The same things were measured in two ways. Each way mixes the same 10 hidden numbers, adds some noise and spreads widely along 7 directions of its own, which tell nothing about the thing.
Some things both ways: the first way, then the second way.
[  4  11  27 -37  -3 -25  -5   4  10 -17   7 -23 -28   4  52  27  42 -17
 -25  -2 -20  29  -2  20  37]
[  5  37  50 -30  -3  19  23  52   1   6  -1  -7   0  50   7   8   1   3
  -3 -29   4]

[  0 -11   4  -4 -12 -20  -9   2   8  -6  26   7 -18  -2  15   7  21   6
 -18   3   5 -11 -21  -1  18]
[  5  42 -15 -13  -9  -8  12  11  21 -37   6  10  18 -14  26  24 -13   1
  17 -18  -6]

[-16 -16   9  16  -7 -14  -6 -15  22  10  21  14   1  -8 -11   4  -1  -8
   8   3  12 -21  -8  -6 -18]
[-31  23  -7 -11 -21 -23  23  -2   6 -33  -6   4 -19   9  -4 -21  17  21
  -3  -6  11]

[-30  -8  15 -12   1 -21 -33  10  28 -14  -8  18 -30 -20 -14  60  30 -57
   4  20  46  -3  -7  12  -9]
[ -5  11 -18 -18  -5   0   1   5  -2 -10  10   4  -6  -4  31  -7   1   6
   9  -2 -11]

[ 20  25  32  -2   3   5  -9   8  -8  22  23   5  -7 -12   3  15   6   7
  18   5  -1  13  10  14 -17]
[-26 -12  35  15 -12 -29 -13  19  18  26  33   7 -16  27  -8 -15  54  12
  14   3 -10]

[-38  -2 -66  38 -23  20  -7 -16  -1   2 -43 -14  20 -16 -25 -40 -32  12
  12   4  14  11  -2 -14   9]
[ -3   1 -33 -39  10  17  14  14  13 -29 -13 -18 -40  21  19  40 -33   5
   1  10   3]

[-30   6 -27  25  -8   4 -11 -10   7   3   0   8  12 -10  -7   9 -21   1
  12  -3  19  -9 -14   4 -16]
[  3  -9 -21 -48  30  -6   8 -26   3 -15 -13 -41 -29  22   9   3 -47  11
  19  10   8]

[-35   8  25 -27  -3 -41  -9  -4  25 -25  -3  10 -29  21  26  34  20 -26
 -16   2  14   3  -4  14   4]
[  9  -1 -37  -5  -3 -24 -18 -64   2 -47   5  -8  20 -43  22 -14 -19   5
 -22 -39 -22]

[-26  -2  32 -10  24   3 -18 -12 -21   3  36   4  10 -27  13  44  -9 -33
  -5   7   2  33  -7   7   6]
[ -8   6   9 -16  -7  13   5  10  13  12  -5  -2 -11  53  -1 -14  44   7
 -10 -48  14]

[ -2 -20 -25 -12   5  -9  -1  -3 -21 -12 -35  38 -24 -15 -26  18  22 -13
 -31 -30  -4  -7  -6  36  12]
[  7  16  -4 -18  25  -4  -6 -19  -5 -33  -2  -7  -1  -1  20  -5 -51  28
   6  19 -12]

[  2  14 -17   4   5  -5   3 -36  -1   3  -3   2  40  28  16 -14 -23  22
 -13  -9 -11 -19   6   6  -5]
[  8  12   9  23  -7 -17 -26 -14  34  -7  34  -3  -7   7   8  25 -25  -5
  31  32 -29]

[ 11  11   4   9 -24 -35  14 -41  23  -5 -11   7  17   0  -2 -33 -23   2
   7 -16   4 -20   0  -2  -9]
[-17  -4 -10 -38 -12  -5  22  68  15   0  18  20 -27  -1 -27  -7  28  20
 -25   2  26]

[ 13   8  26  12  -3  15  18   5  -9  23  21  24  16  14 -16 -11   5  44
  -1 -17 -12  -6  21  15  -3]
[  1 -16   6   2  13   2  -6  -8   7 -20  21 -13 -37  10  -4  24 -66  17
  27  58 -11]

[-34  -4   0  24 -22   7 -26  30  48  23   7  13 -41 -10   5  53  19 -46
  23  18  21  -5 -12   6 -21]
[  8 -16  -7   3  -6  29   6 -19   4 -20  15  -3 -18  12  -2 -18 -30  -2
  10   9   7]

[-10 -17  -5  16 -15  12 -25  34   6  18   1   0 -35 -37  -5  27  17  -1
   4  -7 -18  12   0  19  14]
[-13  19  -4   2   1 -23  -7 -39  17 -49   5 -27  13 -12  18  -8 -10   1
   4  19 -26]

[ -2  -9 -18  -3 -10  18   8  -3 -15   4 -25 -18  -7 -18   5  -9  30  32
  18 -23 -23  40  16  28   8]
[ -3  29 -35 -59  18 -24 -14   7   5  -9 -24 -20  26  29  28 -43  -8  16
  17 -47  23]

[  3  -5 -11  -4 -34 -18 -26  23   5 -16   2  -7 -56 -23  16   5  27 -22
   7  19   5  27 -16 -17   9]
[ 31  16  15 -49  52 -25 -18 -14  43  42 -11   7   6  15 -15 -25  35   0
  41 -39   1]

[ 16 -10 -32 -15 -11   2 -14   1 -36   6 -24 -25  -5 -46   1 -12  14  16
 -11  -5 -24  42  -1  24  48]
[ -4 -20  15  -6  24  13 -18 -16  17  -5  30 -11 -21  -9  -4   8   6  16
  -7  38 -27]

[  4 -12 -13 -15  -1 -18  14 -26 -18 -15 -27  19  -2   1  -6 -15  20  50
  -2 -42 -13 -14   1  33  -8]
[-11   2 -16 -49  -3  -5  12  37  -3 -14 -19 -22 -16  13  18  -4   0 -17
  -8  -6  -6]

[ -1   0  12 -11  26 -12 -19 -43 -21   4  23 -10  39 -14   5   3 -24  -1
 -15  13   1  -1  -6  -2   7]
[  1  -4  42  -9 -33 -21   2  17  13   8  19 -37  -9  -3 -18  22   7 -49
 -27 -15 -38]

[  7  28   1   5  -5   1  15 -20   1  -7 -29  -6  21  20  10 -15 -15  23
   0 -38 -28   9  33  22  -6]
[ -8  -2  22   6 -10  -5 -10  32  21  13  37 -20 -26  24  -1  33 -14  -6
  15  54 -24]

[  1  -2   4  -7  16 -11   7 -13  -7   0   2  12  -6  -8  -3  13  24  18
 -26 -32  -4 -22 -17  37  13]
[  8 -17   9  -7  -6  21   2  37  23  26  41  11 -28  28 -16   0  10   8
   3   5  18]

[ 22 -12  -4   6 -25 -11 -31  12  15 -19  26   0  -7 -17  25   9  27   0
 -26  22   7 -17 -28 -26  34]
[ -3  36  12  15  22 -56 -15 -46  28  -5   4  19   0  -7  11 -11  21  25
  36  28 -31]

[  5   1  27 -22  13 -23   3 -15  -3   3   4  -9  28  16  -4   7  -3  -4
   1 -11 -28  23  50  25  -8]
[ 28  -6   0 -37  10  26   6  38  28 -24  16 -14   3  17   7 -13 -51 -21
  31   3  22]

[ -7 -18  33   5  14  12  -9  14 -26  33  57  17  13 -33 -19  26  14  32
  -3  -1   1   4  -5  27  14]
[-13   5  36 -11   1   5  16 -23   1 -11   9 -41 -33  10 -11  23 -17  -4
   7  33 -28]

[  1   2 -11   8  -2  -4  -2 -32   4   8   9  14  37  18  19   2 -17  23
  -1  -4  -3 -25  -2   7 -14]
[  5   4 -16  16 -29 -21 -18 -14  25 -16  11  13  15 -11   3 -22  25 -22
 -13 -26 -17]

[ -1   4 -51  13 -20  19  11 -19 -13 -18 -45   1  12  -2   4 -25   9  32
   6 -26   0  10   3   8  -1]
[ -5  32 -23   3   3  -5 -35  30  41  56  30  37 -18  36  20  25  54  15
  55  20 -13]

[  3  -6 -19   3 -12 -15 -28 -16  10 -25  -2  16  -4 -11  11  15   8 -18
  -5  14  23 -18 -25 -21  -8]
[ -7   6 -31 -22  37 -15 -10 -10  12 -15 -21  12 -25  37  34 -23  -5  36
  43  18  11]

[  7  -5  25  -8  27  -8 -16 -29   3  25   9  18   4   7   6  28  -6  -1
  -5 -10 -26 -27   6  25 -25]
[-15   2 -12  15  10 -26 -39 -25  33 -61   2  -4  10  43  24 -59 -29  28
  36  17  15]

[-18  -5 -30  14 -34  -8   7  11  26 -21   0   2 -14  18  25   7  20  -1
   6  -8  -1   7   1  -3  -6]
[ 13  10  -9   1 -28  -7  16 -31   5  11   7   7   2 -21 -11  -9  27 -29
  -6 -35 -18]

[-24   3   1  13  -5   1 -17   3   7   8   5  18 -28 -11 -14   7  -3 -22
  -9   9  14  -8 -18 -10   3]
[ -8 -19  -1  15 -13 -15   0 -38  -3 -52  14 -30 -25 -25   3  42 -59  -1
 -15  29 -40]

Other things, the second way, with their names:
(454): [ 21 -29   3   4 -25  29  -5  25  17  18  33   5 -25  -7 -34  15 -12 -36
 -13   5 -15]
(346): [-18  14  17  -6   2 -15 -14  37   5  -7  32  12  -1  20  13  -9 -10  42
  24  11   6]
(519): [-14  42 -12  11  -4 -34   3 -17  23 -45   8  24   0   0  37  11   4  37
  10   1  -9]
(743): [ -5  30 -21  -9  18 -23 -26   0  30 -54 -21   2  11  26  45  -6 -21  14
  22   1  -9]
(186): [ -2  -4 -44 -20  16 -14 -11 -74  11 -53  50 -54  11 -67  20  26 -76  21
  26  40 -20]
(229): [  2  10  -7 -29   3  10  20   5  -7 -11  -2   3 -16  -1  20  10  -2   9
  -6 -19  -6]
(42): [-13   7   8 -32   6 -18  -1  -7 -11 -44 -11 -35  14   6  -4 -32 -31  21
 -31 -19   2]
(398): [ 23  -3  33 -17 -15   2 -11  19  18  35   9 -12   0  -7  -5  -4  41 -72
   1 -26 -47]
(412): [ -9   2  13 -32  -9   8  25  31  -6 -12   0 -18 -25  15 -17   4 -23   1
 -13   3   4]
(197): [ 15  36   9 -15  25  12 -19   9  44  12  -2  24   7  40   7 -11  34  12
  27 -19   5]
(461): [  4 -12  44   9 -14  -2  -4  -7  11   5  43 -36 -21   6  -8  26 -19 -16
 -14  29 -33]
(73): [-24 -12 -29   8  -6  12   5  -2   9 -41   1  10 -25  23  33  -3  13  15
   7  10   2]
(101): [ -5  -6  21  -7 -22   8  30  56   0 -15  33  -4 -15  -6  22  39  -8 -18
   8  15 -15]
(725): [  3   5  -4   1 -26 -25   9 -17  11 -15 -24 -20 -18  24  -8 -18 -13 -46
   5   0 -15]
(156): [ 20  14  48 -47   9  23  15  60  23   0  15   4  -3  28 -14 -35   1  -5
   0 -19  27]
(636): [-33 -13 -14  -8 -23 -25   8  53  -2 -26  14   8 -25   5  21  26   5  19
 -13  -1  -3]
(569): [ -2 -48 -23  31  -3 -22 -31 -16  35  10  39  45 -17  -1 -31 -18  29  31
  14 -18  14]
(576): [  4  25  -6 -23  12 -15 -34  13  24  -6 -21  -8  20  27  38 -17  21 -23
  18 -26 -24]
(659): [-15   3 -30   9  -8  -4  29 -21 -10 -36  13  43 -33  -1  30 -32   2  49
   7  13  21]
(52): [-17   8   0  -7 -16 -15   5  34  33  -5   8  20 -17  25  -5  -2  51   9
  -4 -25  11]
(129): [-38  39  -2   9 -52 -40  21  22   0 -51  -7   6  40  14  16 -31  33  11
 -18 -63  13]
(777): [  2 -48 -71  11  14 -12 -47 -21  43 -37  -3   1 -19  15  31   2 -18 -14
  32  19 -10]
(247): [ 16  20  14  23  -3 -10 -18  -4  33   2  43   7   6   3  14  20 -19  -3
  37  26 -22]
(460): [ 28  10  26   2 -11  -6 -22  36  34  40  28  12  14  14 -11  22  20 -27
   3 -29 -20]
(381): [  7   4 -27 -30   7  15  -2  61  23   4  14  31   4  24  19 -23  11   9
  30 -11  30]
(276): [-42  17 -19 -15   0 -36   1   6   5 -13   2   1 -28  12  26  11  25  37
  14  19 -11]
(604): [-41  18   8   6 -28   4  24  38  -5 -24 -24  29 -38  76  17 -31  31  30
   6 -17  27]
(369): [-20   8 -26  14  -8  -9  -6  -5   6 -32  23  17 -19  -1   9  -3 -28  39
  18  44  -2]
(704): [ -7 -57 -39 -29 -11   7  -1   7   8 -24  14 -34 -36 -19 -35   2 -33 -20
 -27  20   2]
(614): [-12   5  10 -39  16 -14   0  -2  -4 -34 -39 -25  -9  20   5 -18  -5   6
 -19 -27 -10]
(126): [-29   7  37 -23 -14 -11  41  23  -1 -35  -2 -40 -16  36  13  -6   4  -1
  -2  -2   8]
(143): [ -3 -43 -14 -36  22 -19  -2 -12  -9 -18 -31 -24 -41  47 -20 -67 -46  13
   4   9  31]
(214): [  2 -43 -10  -9  -3 -10  10 -23   8 -18  37 -12  -7 -30  -9 -19  -1   4
 -15  -9   6]
(235): [ -5   5 -19  -4   9 -17  -5 -22  16 -32  -8   6   4  17  27 -23   3  14
  24 -15   4]
(442): [  3  -3  12  29 -20  -1  -3 -24  15   6  22  27  -5   9 -10 -13  32   7
  -4 -30  -7]
(244): [ -7  37   1 -41  -9 -16  22   4 -22 -46 -15 -21  25 -17  17 -13 -22  14
 -39 -44  -6]
(535): [  9  -7  -9  14 -45  -5   7   6  16 -20  35   6  13 -27  -6  -7  -1 -30
 -14 -22  -7]
(779): [  5  21  14   7   1  10  17 -20  35  -6   6  39 -16  27  -6 -14  48  26
  -1 -36  18]
(325): [-11   8 -17 -17  13 -75 -18 -18  10  -3  11  12  27  -1  20 -52  29  49
   2 -45  16]
(711): [-26 -20  -1  50 -71  25  25  71  16 -41  60  18 -40  19  15  49 -19 -13
  -2  50  -1]
(246): [-10 -30 -17  10  -7 -33  10  14   7 -10   8  41 -25  11   9 -18  20  24
  14 -20  18]
(274): [-36 -13   6 -12 -21   9  29  24  -9 -11   5 -33 -59  13  14  38  13 -19
  -7  52 -32]
(611): [-20  -1  -7  -1 -21 -36  11   7   2  -9  11 -13 -29   7  22  30   2  -4
  -1  10 -23]
(50): [ 15  -9 -10 -13  14  10 -42  51  55  21  41  -4   1  20  -1  29 -10 -12
  39  32  -5]
(152): [ -9  -6 -34 -10 -10 -57 -11 -12  24 -43   0   8  15 -17   6 -38  10  11
 -10 -35   9]
(386): [ 12  27  15 -44 -27  21  36  44  -1  -9 -14 -20  -5  18  -2  30 -18 -35
 -21 -60   0]
(752): [-28   1  27 -22 -13  20  33   9 -32 -36 -14 -42 -47  33  12   2 -40  -3
  -4  31 -13]
(317): [-28 -53 -64  20 -42  21  13  53  13 -47  23  34 -45  10  28  16  11   2
  -8  13  20]
(530): [ 16  28  -5 -42  -8  33  11  38   9 -10   2  -9  15   0  21  20  -1 -26
 -12 -39 -10]
(249): [ 10  -9 -28  -6  -3 -10  -7 -31  13  12   0  21   1   3 -11 -44  40   7
 -22 -43   8]
(526): [-33 -17 -49   0  25  -5 -28 -29  14  -8  22  10 -10  24  27 -22  32  68
  24   6  18]
(134): [ -2   3  20 -13 -26 -29   7  -6   9  -3  -7 -46   8  12   5  27  20 -44
 -26 -56 -32]
(657): [-21  15   9 -21   0 -23  13  17   7 -47  -6 -16 -10   6  38  13   3   7
  -4  -2 -15]
(87): [ -7 -13 -75   0   8  45 -10  45  43   6  42  66 -37  45  24  -1  22  56
  48  21  58]
(557): [-13   5 -44 -50  25  -4   2 -13 -10 -60  -6 -47   0 -13  25  -4 -78  27
   8  38   2]
(81): [-41 -25 -24   9 -15 -39  -1 -15  -8 -86 -14 -24 -25 -14  38   5 -30   0
  -8  34 -32]
(734): [ 21   7  15 -50  29  -8  15  21   9  11 -34  -2 -30  53 -13 -34 -34  -4
  41 -10  27]
(103): [-28 -33 -23  15 -22  15  20  13   9 -25  13   9 -49  21  11 -16  32   1
 -14  45   4]
(541): [  2   6 -32 -64  31   1 -12  53  26  -8  13 -11   6  13  17 -11 -28  18
  33   7  29]
(315): [ 13  -3  -1  19  -4  22   1  -3  29  18  36  47 -25  18  -6  -8  27  20
  16  -2  13]
(181): [-39  23  41 -22 -17 -62  15   3  -2 -42  -9 -61  26  -5   5   7  16  -7
 -32 -21 -31]
(781): [ -8   4  11 -20 -22 -22   3  36   9  -2   3 -13   5   6  -1  -2  29 -22
 -31 -29 -15]
(404): [ 22   8  29  22  -6  21  -5  48  34  49  41  60 -39  44  -6  12  19   7
  45  17   4]
(534): [ 14  -5  -1 -30 -23 -28   1  17  18  25  17 -12   7  -9 -27 -19  24 -28
 -23 -45   1]
(280): [ 22  -4 -41 -14   7   7  -3 -36  34 -30  48 -15  20 -49   5 -11 -42 -14
  46  26   4]
(698): [-25  -6 -37  15 -12  -8   6 -29  -6 -32  33   7 -18 -18  17  17 -20  43
  10  22  -4]
(498): [  1 -16 -45  -3  15 -28 -15 -40   3 -40  32  -7  -8 -30  -4 -10 -84  45
  12  49   6]
(331): [ 25   5   7 -26  25  10 -15  -9  44  38  16 -14 -13  38 -17 -16   2 -10
  42   9  11]
(314): [-17   1 -38  19 -35   9  18   1  -1 -35  36  21 -12 -16  43   4   0   7
  19  16  -3]

Some of these things the first way, each followed by its name:
[  9   9   5  17 -14   5 -27  19  13  -3  18  12 -26 -10 -18   0  19 -23
  -2  31  36 -13 -16 -38  -4]
(246)
[  4   1 -26   9 -14   0   1 -36   2 -10 -25 -11  34  -3   0 -23 -26 -45
   4   1  -9  26  23 -25  -6]
(369)
[ -8 -34  33 -18  21 -30  -7  -8   2 -30   1  54 -41   0 -36  29  40 -41
 -26 -22   9 -28  -1  -2 -29]
(734)
[ -1 -20  13  -1 -15 -38 -15   9  34  -5  48  -9 -15 -11  39  42  31   2
   3   1  -1 -15 -22  15  -4]
(280)
[  8  -2 -27   9 -19  11 -31  40   0   9 -11 -13 -45 -41 -27   9  36 -11
  -4  14  12  13 -11   9  24]
(101)
[ 25   1  10 -22 -15 -34   9 -11  11 -20   0   6 -24   8  39   9  45  23
  -3 -20  -8 -12  -8  21  -2]
(381)
[  2   9  -8   1  -4 -17   0  -3  -5   8  14  -5  13  -2  -1   5   0  26
  -4 -12  -1  -6  -4  31   4]
(214)
[-22  -2 -17 -10   2 -24  -2 -32   3 -41 -44 -19  -4 -10  -5 -10 -11 -60
  -4 -22 -15  34  22  -5  -5]
(534)
[-28 -11  23 -19   7 -24  -3 -17   8  -8  24  -2 -14   3  23  15  23 -11
 -15   6  11   6 -20   2  13]
(386)
[  2  -2 -52  34 -38   8 -37 -15  35  -6  -5 -40  34 -24  40  -6 -18 -12
  13  29   3  -4 -15 -35  16]
(103)
[-17 -13 -32   1  -4  -7 -13 -18   2 -20 -15 -28  12 -12  21   8  -5 -25
  -4 -11 -23  27   6   3   7]
(331)
[ 21  22   8   5 -15  -4   2 -18  -2   4  -5  -1  -4  -2  28 -11  -9  19
  16 -17 -26  10   3   8  -8]
(50)
[  0  -4  13 -36  23 -45 -51 -61  -1 -31  12  24  10  -9  47  59 -21 -67
  -9  35  24 -16 -34 -17 -27]
(576)
[ -6  22  10   5  12  18  -3  -1  -2  32   9 -12  43   2  -2  14  -9  41
  -4  -5  -9   1  19  41  20]
(461)
[ -7  -6  -2   2   6   2   1 -26  11  10  -3  21  -3  14   0   6  10   3
   1  -6   4 -23  -5   3 -22]
(604)
[ -2  13  -2  -2 -16 -26 -12  -8  16 -12  14   9 -16  18  39  20   1  -5
   0   4   1 -13 -15   0 -18]
(235)
[  1  12  -3 -16  -6 -21 -12 -15   4   0  -9  12  11  21  14  21  -4  -1
  25  14  11   8  21  13 -34]
(398)
[ 35  13   7 -43  33 -50  27 -67 -31  -7  -9  45  10  25   7   4   2  23
 -24 -44  -5 -45 -18  58 -27]
(346)
[-10 -21  23 -21   9 -12 -16  -6   8   4  15  -9 -10 -16  13  32  34 -11
  -4  11   1  10  -3  13  10]
(752)
[-34  31  54  29 -11   3  -5  25  39  19   9  48 -18   3 -44  34 -11 -10
  41   1  46 -18  20  11 -49]
(276)
[ 12  21  41  -1 -12 -17   8  -4   8  -5  33  30 -49  13  20  -2  11  -9
   1  -8   3  -7 -20 -17 -25]
(569)
[ 24  28 -50  40 -21   0 -15 -16 -14  37   7  11  -1 -23  12  -9 -60  21
  27  -9 -17 -17 -39  17 -29]
(181)
[ -1  26 -13  -3   4 -23 -16 -35 -14   0 -17  -8  51  12 -10 -16 -51  -5
   5  15   6  11  28   2  -8]
(657)
[  5 -16 -55  30 -12  10   9 -50   1 -11   4  -1  64  30  29 -39 -23  45
  -5 -17 -26 -33   1 -24 -21]
(725)
[-10  -9 -27   1  -9   2 -12   0  -3  17 -15   3 -11 -31 -14  15   5 -27
   3   7  13  15  -9  21  14]
(244)
[14 26 19 10 -6 24 -8  4 -4 25 25  6 21 -2 16 12 -5 11  5 14  3 12  4 -2
  9]
(460)
[  4   3  22 -14 -11 -28 -23  10  48  40   8 -14 -15  -6   9  30  29  -2
  11  28  13 -18   1  34  13]
(156)
[-40   7  17  14  -5   8  -2  25   7  14   4   5  11   5 -34  14 -19 -27
  -2   2   0  36  44   9  10]
(779)
[-12  21  -3  23 -26  -2   4   9  24   3  22   9 -11   5  20  16   2  -6
  12   1  21  -3 -18  -3 -12]
(698)
[-13   4  24  -8   1 -16  14   6  20 -14  11   9  42  33 -18  13  27  16
 -21  -6  19 -10  42  18  16]
(659)
[-18  10  -3  12  -3  -6 -17  -5  15   3   5   1  29   6 -14   1 -14  -4
 -19  17  23 -18   4  -5  18]
(519)
[ -9 -17   4   4   2  17 -34   4  -9   9 -19   9 -15 -30 -26   8   7 -19
  -7  15  -1  10   9  -8  13]
(743)
[ 12  -3  -8  21 -25  10 -13 -12  27   7  19 -39  39 -21  26 -16  -1  -7
  -3  27   8   6  -7 -32  38]
(498)
[  6 -16  20 -17  -2 -16  -2   2  18  -9  29 -25 -12   2  38   7  49  22
 -26  -5 -18  -2  -5   6  33]
(535)
